There are 10 hidden switches. A switch that is on adds its own fixed numbers to the row, and there is some noise. The rows also spread widely along 14 directions, which tell nothing about the answers.
Some rows, each with its switches (1 for on, 0 for off) after it:
[ 32  25 -11   1   4 -10   3  17  -3   3  17  23   5 -21   0   3   0   9
   5 -19 -18  -4   1 -14  10   0   6 -11  -3   6  -9 -14  21  11   0 -18
  22   2 -15  18  12   0   0] | 0 1 1 1 1 0 0 0 0 0
[ 29   2  37  29   1  13  26  -1  -9 -16   4   5  -3   8  10   5  10  43
  11 -20 -19 -11  -7  10   9  -7 -23  12   2  20  -6   4 -14  35  -4   5
  31  16 -19 -10  18  18  -1] | 0 1 0 1 0 1 0 1 0 0
[ -9  -6  -1  -6 -24   0 -13  35  -1   1  -2 -18  -8 -24  26  15 -13 -29
   6   9  -9   6  -3  -2   2  13 -37 -18  38  -7  30  -1  19  -1 -18  -1
 -22  24 -23  -6  13   0 -14] | 0 1 0 0 0 0 0 0 0 0
[  5  20 -28  -2   3   4   4 -12  20  -5  -1  -4  -9  -3 -16  17   9 -30
  -6  33 -45  30  15 -28   8  -5 -33  -6  15  -3  14  28  12  -5  -6 -10
  26  -7 -36 -35 -17  48   2] | 0 1 0 0 0 1 1 1 1 0
[ -9   5  10  -5  13  -5   6 -13  31  -3   4  -9 -17  23 -39  19  18  50
  16 -15   5   0   9  17 -11  20   4   7 -21 -10 -10  20 -21  39  14   0
  27  10  -2   1  -1 -18 -26] | 1 1 0 0 1 1 0 1 0 0
[-19 -20  18  22  20   3   8   0  13   1 -25 -15 -24  14   0  14  29  18
  -7   8  26 -12 -20  38  11  10   2  42  12   4 -20  16 -37  33  -4  30
   0   1  -7 -30   5  -6   3] | 1 0 0 1 0 0 1 0 0 0
[ -1   4   0  -9  -3  -9 -38 -10  30   0  15  -5   6   3  -9  14   5  19
 -12 -20   7  16   0  12   1  32   6   6   3   0 -17  -2 -15  18  24  12
  10   2  16  16  15 -18 -16] | 1 1 0 0 0 0 0 1 0 0
[-23   6 -19  20   6 -25 -11  -6 -15  11  -3   1 -24   7 -11  -7  33  18
  -9 -14  25 -14  -1   0   7  12  -2   4 -10 -29 -28   1 -20 -16  22  16
  -2  15  -4 -26 -12 -13 -25] | 1 0 1 0 0 1 0 0 0 0
[-19   2  38   3 -19 -30  14  16 -30  25   1  -1 -10 -27  12  -9  32  26
   0 -17   3  30 -12   5  -2  22 -29   1  -4  14  15 -12 -38  34  20  12
   0  48 -33 -40   6  20 -40] | 0 1 1 1 0 1 1 0 0 1
[ 35  45  34  -8 -34  -8  -6   2 -35   1  24   7   6 -22  -6 -42  24  40
  -2 -43 -42   7  23 -17   5  16 -19  -8 -28  27  16  10 -15  12  32  -2
  45  46 -23  10 -20  -9 -30] | 1 1 0 1 1 1 1 0 1 0
[  5  19 -30  21  17 -24  28 -10 -30  -3 -14  13   2  12 -26 -17  29 -15
 -11  12 -19   2  15 -22   4 -28 -21  17 -14 -22 -37  10   5 -23   0   8
  25 -13 -15 -28 -27  36   2] | 0 0 0 1 1 1 0 0 1 1
[  4  -1 -25  20  -2 -33   6  -5   9 -17   0  -3 -15  27 -17  -6   7  27
  -9   0   6  24  10   9   8  10 -14  11  -1  -4 -33   3  -5  10   5   6
  32 -10  11   7  -9  11 -24] | 1 1 0 0 1 1 1 1 0 0
[ 31 -11   9  21  -7 -14  43 -13  -9  -6 -24   4  -4   7  -8 -22  29  -5
 -17   4  -9 -11 -10   5  10   5  -9  31 -21  21 -36  19 -16  12  13  40
  26 -15 -20 -18 -13  32 -10] | 0 1 1 0 1 1 0 0 1 1
[-13  19  -5  17  31 -20   9   9   9   5  12   6 -13  16 -26  25   4  61
   7 -27  11  16  11  14  18   2  10  19  -9   0 -21  -7 -25  40  -4 -33
  36   8   8  18   4 -18  -1] | 1 1 1 1 1 0 0 0 1 0
[-14 -19  32 -20 -16   4 -17  31  -6  -7 -26  -5  12 -17 -18 -11  25 -19
  -1 -15  -9 -15  26  29 -16  20 -36   9  33  -2 -14  14   0  10   1  42
 -23  14  31   5  19 -14 -24] | 1 0 1 1 0 0 0 0 1 0
[ -9  -8   4 -17 -19 -16   1  36  10  -5 -17 -16  -9 -12 -10   5   3 -16
   4   4   1   5  15  20   1  26 -33   4  20   1   6  13   8  23  -7  10
  -9  15   3  11  12 -17 -26] | 0 1 1 0 0 1 1 1 0 1
[ 34  29  19  21  -3  24 -17  -6  10  -1  12  -2  13 -19  15  24  -5  12
 -17 -30  -5 -21  -7  11  37  14  -1  24  -5  25  -2   0 -25  18  16 -10
  18   9 -13   7  19 -25  22] | 0 1 0 0 0 1 0 1 0 1
[ 16  36   1  17  -6 -31  38   0 -22  -8   4 -11  29   7  -5  20 -24   0
 -12 -21  -6  21   6   2  17 -11 -33  27 -28   0  -5   2  -1  31  -2 -17
  28  10 -20  21 -17   2   4] | 1 0 1 0 1 1 0 0 1 0
[  4  19   3  -9   0 -19 -20  32   1  -8  11 -13  28 -14   1  30 -23  -3
   3 -26  -3  17   8   7   7   2 -13  16  23  -6   1 -11  22  32 -10 -17
  -1  16   5  41  20 -24  14] | 0 1 0 0 1 1 0 0 1 0
[  3   5  11  10 -28  34 -33  10  15 -24   6 -21 -20   3  -5  11   0  11
  13 -19 -20 -23  34   3  13  20 -46 -23  27  -7  11  29   0 -12   2  -5
  10  30   5   4  13 -21 -19] | 0 1 1 0 0 1 0 1 0 0
[ 20  19   9  16   6 -14  22  -4   8 -16  13 -15 -16  29   1  15 -12  56
   9 -13   5   8 -13   9  16   2   2  18 -18  10   3  12  -4  49  -1 -14
  37  16 -25  26  -7 -19  -5] | 1 0 0 0 0 1 1 1 0 0
[  9  -2   1  33   4  -1  12  18  -3 -21   7  -5 -18  26   7   7 -13  48
  12 -17   3  -8   8  20  16  -3 -22   1  15   1 -14  -5   3  20 -18 -13
  22   9   9  25  12 -10 -13] | 1 0 0 0 0 0 0 1 1 0
[-14   4  30 -21   7  -6 -20   7  -4  15  -7  -5   0 -13 -16  -7  39  21
   1 -21  -1  -6  -2   4  -9  16  18  22   1   0   0  12 -23  21  20  22
  -6  23  -7  -4   2 -26  -1] | 0 1 0 0 0 1 0 0 0 1
[-10  26 -15  15   5   0  22   9   8  -2  -4 -22  -4  11 -11  37 -20  -3
  -1   2  -2   7  13  10  16  -3 -37  10 -10 -13  12  16 -10  17 -14 -29
  17   8 -21  -1 -10 -10  -6] | 1 0 0 0 1 0 0 1 0 1
[ 11  14  -3   1  -7   6 -16   4   9   3  21   9 -33  -5  -6  -5  17  41
  14 -15 -17  -8   7  -8   2  23  -2 -32   1   0   8   5   1   7  17 -10
  22  20 -15  -5   4  -3 -39] | 1 0 0 0 0 1 0 1 1 0
[-19  39 -25   9  42   0  -4   2   5  27   0  13 -15  -7 -23  17  22  12
 -16   3 -13  15  13 -11  33  -5  12  26  -2   4   4   9 -37   3  -5 -37
  30  -1 -14 -17 -23  -9  25] | 1 1 0 0 0 0 0 1 1 0
[-34  -1   4  -1   6 -39 -45  34 -24  -1  -3 -10   0 -17  -4   4  29   6
   1 -35  10  11  -1  -3 -19   2 -25  11  45 -43 -20  -5  12   1  10  29
 -33  36  10  -4  19 -12  -5] | 1 1 1 0 0 1 0 0 0 1
[ -6   3  25  -7   8  10   6  -5  30 -20 -20 -25   1  19 -44  31  10  10
   1 -11  -8  -4  20  25  -2   9 -20  37  -1  -2 -12  44 -18  41   1  12
  19   3   3   6   1 -18   2] | 1 1 1 1 1 1 0 0 0 1
[  9 -18   3  30 -10 -16  -7  17 -17 -33   9  -9  -9  17   9   0   6  34
  23 -26   2 -10  -2   1 -19  -8 -37 -15  30 -31 -31  -8  31   1  -3  22
  -1  19   2  -1  29  17 -22] | 0 1 0 0 1 1 0 0 0 1
[ 22  -2  23  -5  -9 -10  17   2   6   0 -12 -11   6  -2   3   0   2   6
  -8  -7   6  -4 -20  18   8  15  13  32 -16  22  -7   8 -10  41  11  18
  13   1 -18  19  -1 -14  -2] | 0 0 0 0 1 1 0 0 0 1
[  3  11 -15  19 -19 -25  16  -3  -9   1 -12 -23   1  18  12  -2 -13 -14
 -22   9  18  10  -4   5  28  10 -15  25 -23   2  -4  10 -19  -2   0   1
  16   6 -20  11 -30 -17  -3] | 0 1 0 0 1 0 0 0 0 0

New rows, each followed by its switches (1 for on, 0 for off):
[ -3   6   6 -14 -30   2  10  22   8  -2 -15 -17 -12 -10 -11   3  -2 -18
  -3  11 -22  10  23   9   9  23 -35   0   6  13  26  24  -7  14  -7  -3
  11  13 -16  -2 -16  -3 -28] | 1 1 0 0 1 1 0 0 1 0
[ 13  13   2   5  24  -5  39  12   3  14  -4  19 -11 -11 -23  10  26  19
  10  -1 -12  -8   1   8   5   4  -2  10 -18   7 -13   0 -10  37   1 -10
  25  -2 -21 -22  10  13 -12] | 0 1 0 1 1 1 0 1 1 1
[  4   2 -10  15   0  -9 -13  21 -23   7 -12  23 -10 -19  -6 -33  39   8
 -10 -12   2 -22  17   8  18   8   1  12  14   8 -28  -9 -16 -21   5  10
   7   0  15 -10  -1  -9  -4] | 0 1 0 0 1 1 1 0 0 0
[ 23   8  38  -4 -17   7 -16  19 -10   1   2  10  -1 -35  10 -10  23  11
   0 -36 -13 -24  -7  11   4  24 -17  -1  12  16   1   3  -8  24  23  24
   0  30  -9  -3  24 -14 -18] | 1 0 1 1 0 1 0 1 0 0
[ -8  -1  18  53  -1   6   4   2 -20  -4   4 -13 -13  -3  38  26   6  17
  -3 -12   5   4 -28   8  13  -7 -48   3  25 -10   4  -6 -25  12  -2  10
  -1  31 -37 -49  17  33  -3] | 1 0 0 0 0 0 0 1 0 0
[ 24 -11  27  20  -1  -8  12  10   1  -3  -8   9 -11  -9   1 -14  30  33
  -2 -17  -2  -4  -8  22  15  18  -2  24   7  34 -25   2 -26  38  12  22
  27   5  -2  -2  16  14  -9] | 0 1 1 0 1 1 1 1 1 0
[-12  12   2  20  -5  -6 -28  16  -3  -6   3 -24 -26  -7  11  17  14   3
  -5 -10  -3   8  -8  -2  10  11 -41   6  30 -20   5  15  -7   9  12  10
  -1  34 -26 -27   6  -3  -9] | 1 1 0 1 0 1 0 1 1 1
[ 21   4  21  10 -31 -28   4   5 -11  -3   6   0  -8  -3  10 -21   7  31
 -17 -25  -6  26  -3  11  19  31 -22   8  -7  30  -9  -4 -24  29  25  15
  31  20  -3  15  -2   4 -38] | 1 1 1 1 0 1 0 1 1 0
[  8 -11 -10  44  -3   0   6   6  -1 -16  -8  -3 -41  11  13  -2  21  19
   1   0   2 -18 -11   6  13   3 -29  -2  19  -7 -19  10  -8  -3   1  16
  16   5 -17 -31   3  21 -18] | 1 1 0 0 1 1 0 1 0 0
[  1  11 -26   2  17 -42   7  12  21   4  -6  -3 -14  16 -14  12  -8  24
 -15  -6  28  19  -9  15  30  16  34  42 -14  11 -24   0 -12  37  -1 -18
  27 -17   5  45 -16 -38   7] | 1 1 1 0 1 1 0 0 0 0
[ 21  -1  20   4 -20 -15 -10  15 -11 -38  10 -14   0  20   6 -10  -8  29
   9 -19 -32  24   9  -7  -7  -6 -35   0  33   3  -3  10  29  20  -8  12
  23  19   1  31   3  13 -13] | 1 1 0 1 0 1 0 0 1 0
[ -4  -6  19  27   0  10  -5  12 -11   1   8  18 -18  -7  11  -1  19  45
   2 -22  -9   2   4  15  12   5 -21  -9  24  16  -6 -18 -27   8  -6  -6
  15  16   2 -23  21  21 -19] | 1 1 0 1 0 0 0 0 0 0
[ -5  33   6 -18  14 -30  37  11  -1  26  -3   7  20 -13 -40  20   5  10
  -3 -17   0  17  18  14  10  13   4  31 -44  11  -4  -2 -25  51   6 -27
  24   8  -7  17  -6 -22  -9] | 0 1 1 1 1 1 0 0 1 1
[ 36   9   1  15 -13  14  18  22  -6 -18  -6  10  -9 -12   0  -9   3  -7
   0  -5 -37 -21  15   2  12   0 -41  -5  16  14  -4   9  18   4 -12   2
  17  -5  -9  -1  10  16 -13] | 1 1 0 0 0 1 0 1 1 1
[  1  13   9 -10 -14  -8 -12  17  19  12  -2 -16  -6 -12   8  10 -12   9
 -22  -9   4  24  -4  16  29  30   9  27   0  34  20   7 -32  33   2 -15
  19   9 -11  29 -10 -32  -2] | 1 1 0 0 1 0 0 0 0 1
[-20   9  -3   9  45  -7   3  -8  25   9  13   6 -25   7 -29  37  26  56
  12  -6   0  22  -6   3  -3  -1  18  10   6  -8  -9  -2 -18  41  -1 -19
  20   1 -16 -29  13  18  -1] | 1 1 0 0 0 1 1 0 0 1
[ 19  27  17   3  22   7 -40  17  32 -11  24  -4 -18 -14  -1  36   1  53
   7 -41 -22  22 -10  -7  18   8  13  15  33  18   7  11  -3  54   8 -27
  37  21 -17  28  23 -16  24] | 1 1 1 1 1 1 0 1 0 1
[ 39  14  -9  13 -18  27  22   9  14 -10  -1   2 -23 -17  14   8 -10 -15
  -1  18 -31 -20  -1  -2  28   7 -19 -16   9  25  24  14  18   4 -19 -17
  22  -8 -41 -15  -3  17  -8] | 1 0 0 0 0 1 1 0 0 0
[  7   2  27   2 -13  29 -38   2  10  -3  13   1 -40 -12  -3 -14  40  45
  12 -20 -19 -20   9   3   0  30  -3 -19  22  11   7  19 -14   8  25  15
  17  33 -13 -24  11  -7 -33] | 1 0 0 1 0 1 1 0 1 0
[-18  32  20  10  25 -19  13 -10 -13   8  -2 -19  13   2 -21  28  23  15
  -2 -26  -2  10 -11  -7  -8 -12 -15  36 -20 -25  -4  21 -24  32  13   7
  10  28 -36 -20 -11  -4  16] | 1 1 1 0 1 0 0 0 0 1
[ -7  17 -12   9  12  -6 -25  -8  19   2   6 -14  -8   8 -11  28   7  13
  -5 -11  16  -2   2   4  16  13  10  19  -4 -15 -14  10 -15  10  13  -9
  14   9  -9   2  -1 -31   7] | 0 1 0 1 1 1 0 0 0 0
[ -4  -9  44  -4 -24  24 -32   0  23  -9   0 -13 -14 -14  -7  13  20  24
  -3 -26 -14   1  10  21   1  38 -25  -3  22  18   5  20 -31  26  22  20
   8  24   2 -14  24  -3 -30] | 1 1 1 1 0 1 0 0 0 1
[ 19  -1  27  13 -14  -2  35  10  -9  -2  -4  -3  -4   1   8  -4   1  24
   2 -10  -4  -3  -6  17   7   8 -19  10 -16  23  -1  -1 -18  32  -1   3
  23  13 -21   0   6   5 -19] | 0 1 0 1 1 0 0 0 0 1
[-41  -2 -11  -7  41 -22 -18  -4   6  -2 -14  -8 -12  22 -57   7  54  11
  12  -2  -6   9  19 -13 -32 -12  -6  18  16 -51 -40  31  -1  -1  11  27
   1   8   7 -25  -5   7   0] | 0 1 1 1 1 0 0 0 1 1
[ 17  13 -31  12  -4  -9 -41 -16  29 -14  25  -3 -23  10  -4   7   0  29
 -10 -16  10  -2   2  -5  22  27  20  -8   3  -4 -25   4   8  -4  21  -4
  25  -5   3  21   1 -21 -15] | 1 0 1 0 0 1 1 0 0 0
[ -7   2   9  -4  14 -13 -17   2   5  -6   2   8  31   8 -28  12   6  23
  -7 -25  -1  15  25  19   4   3   4  28  12   4 -32 -11 -11  20   1  -1
  10  -8  40  32  15 -14  10] | 0 1 0 0 0 1 0 0 1 0
[-12  -3  -8   3   7  22 -50  16  36  -2  11   2 -44 -28 -12  21  37  16
   8  -1 -33  17  12  -9  -4  23 -25 -26  62  -4   7  14  -2   6  10  -2
  10  13 -11 -44  27  34 -21] | 1 1 0 0 1 1 1 1 1 1
[-17  11   9 -22  28 -58 -13  36   2  10  17  12   5  -2 -28   5   6  78
   7 -48  21  43   7  21   0  17  36  29   6  14 -19 -32  -6  65  -1 -24
  16  13  36  65  18 -42  -8] | 1 1 1 0 0 1 1 0 0 1
[ -8   3   1   1  21   4 -19  23  -4  -4   8  11 -13  -3 -23  -4  30  36
  22 -22  -3 -28  18  11 -15   4  -2 -12  24 -22 -21  -2  17   5  -4   8
  -6  13  18   0  24 -19 -17] | 1 0 0 0 0 0 1 0 1 0
[  5   1 -20  18 -11 -17 -33  10  -3  -9  -3  -9 -29   1  19 -15  13  -4
 -16  -1   1   5  -9 -17  28   8  -5  10  31  -1 -12  12   4 -19   5  11
  10  11 -13   5 -12  -7   5] | 0 1 1 1 0 1 0 0 0 0
[-15  12   6   2  21  10 -26  16  11  -2  14  12  -9  -7 -25  15  21  45
  14 -31 -12  -1  26   9   0   5  -9 -10  28  -5  -9   0  -9  16  -3 -17
  13  16  22   4  24 -11  -7] | 1 0 1 0 0 0 1 1 0 0
[-10 -11  23   6  -7 -10   8  18 -16  12 -30 -18  -9 -22  18  -6  35 -29
 -12  12  -5   7 -27   2  -4   5 -31  26  19   2   9  19 -24  14   6  43
 -13  23 -42 -42  -3  21   1] | 0 1 0 0 1 0 0 1 0 1
[ -9   3 -12 -20  11 -24 -30  21  10   8   1  16  -5 -14 -23 -14  23  15
  -6  -9  -8  30  23  -2   8  13  16   8  24  14 -18  -5  -5   7   0  -8
  20  -3  23  24  -1  -9  -1] | 0 1 1 1 1 0 1 0 0 0
[-27   2  -6  -1  19 -23 -25  10 -22  11 -10  -1 -14   5 -20 -23  45  18
   2 -11  18 -18   7  -2  -4   6  13  18   7 -30 -26   8  -8 -13  14  23
 -12  20   8  -6 -12 -33  -6] | 0 0 0 0 0 1 0 0 1 0
[-13   0  -5   1  11  16 -13  11  22  -7  -7  -3   1   7 -28  20   4   6
   5  -4  -8  -3  35  17   7   4 -20   4  21  -5 -10  12 -12   3 -14 -14
  11  -6  23   8  10 -13   2] | 0 1 0 0 1 0 0 1 0 0
[ 14   0  -2   9  28 -32  11   8  -3 -12   3   9   9  19 -25  -4  17  40
   7 -26   3  -3  -5  10 -18  -8  13  25  -2 -14 -52  -8  16  30   3  20
  15 -11  16  26  14  -3  -2] | 1 1 0 0 1 0 0 0 1 1
[ -7   0  11 -12 -42 -36 -38   8 -37  -7 -22 -20  -1  -2   0 -59  33 -14
 -31 -15  -9  23  15  -8   0  17 -29  23  12  -1 -12  24 -18 -25  31  51
   4  27   9   8 -37 -13 -27] | 1 0 0 1 1 1 0 0 0 1
[ -2   3  -4 -10 -25  -6   0  23  10   5 -20 -12 -12   4 -21 -23  -2   5
 -21  -3   8  -3  37  33  33  38  -1  24 -13  31  -5  16 -34   4   0  -8
  24  -4  29  42 -24 -51 -27] | 1 1 0 0 1 0 0 0 1 1
[  2  22   5  28  -1 -19 -11 -20  -5  -6  13 -24   4  17  15  19   3  14
 -14 -13   1  29 -16  -9  18   1 -23  27  -4 -10  -8  10 -21  17  22   7
  23  27 -31 -13  -6   6   8] | 0 1 0 1 0 1 0 1 1 0
[ -9  13 -21  -3  -6 -28   0  20   7  -3  -5 -33   3   2   5  30 -22 -25
  -6   3  19   7 -12   7   0   8 -20  15   2 -30   3   9  21  19  -6   2
 -13  10 -21  17  -5 -29  -5] | 1 0 0 0 1 0 0 0 0 1
[ 11  22  -8 -19 -26 -13 -43  12  -5  -7   4  -8  19 -15  -3 -13   1 -30
 -18 -12 -23  15  27 -11  11  18 -27   3  17  -3  -2  10  13 -14  17   9
   5  17   9  25  -4 -22  -6] | 0 1 0 1 0 1 0 1 1 0
[-21  11   3  -3   4  -5 -22  22 -13  12   0  -1 -19 -24 -14  -7  48  -3
   4  -7 -12  -7  10  -1 -14  17 -36 -10  19 -26  -2  11  -6  -2  17  25
 -12  34 -14 -45   9   0 -30] | 1 1 0 1 0 0 1 1 1 1
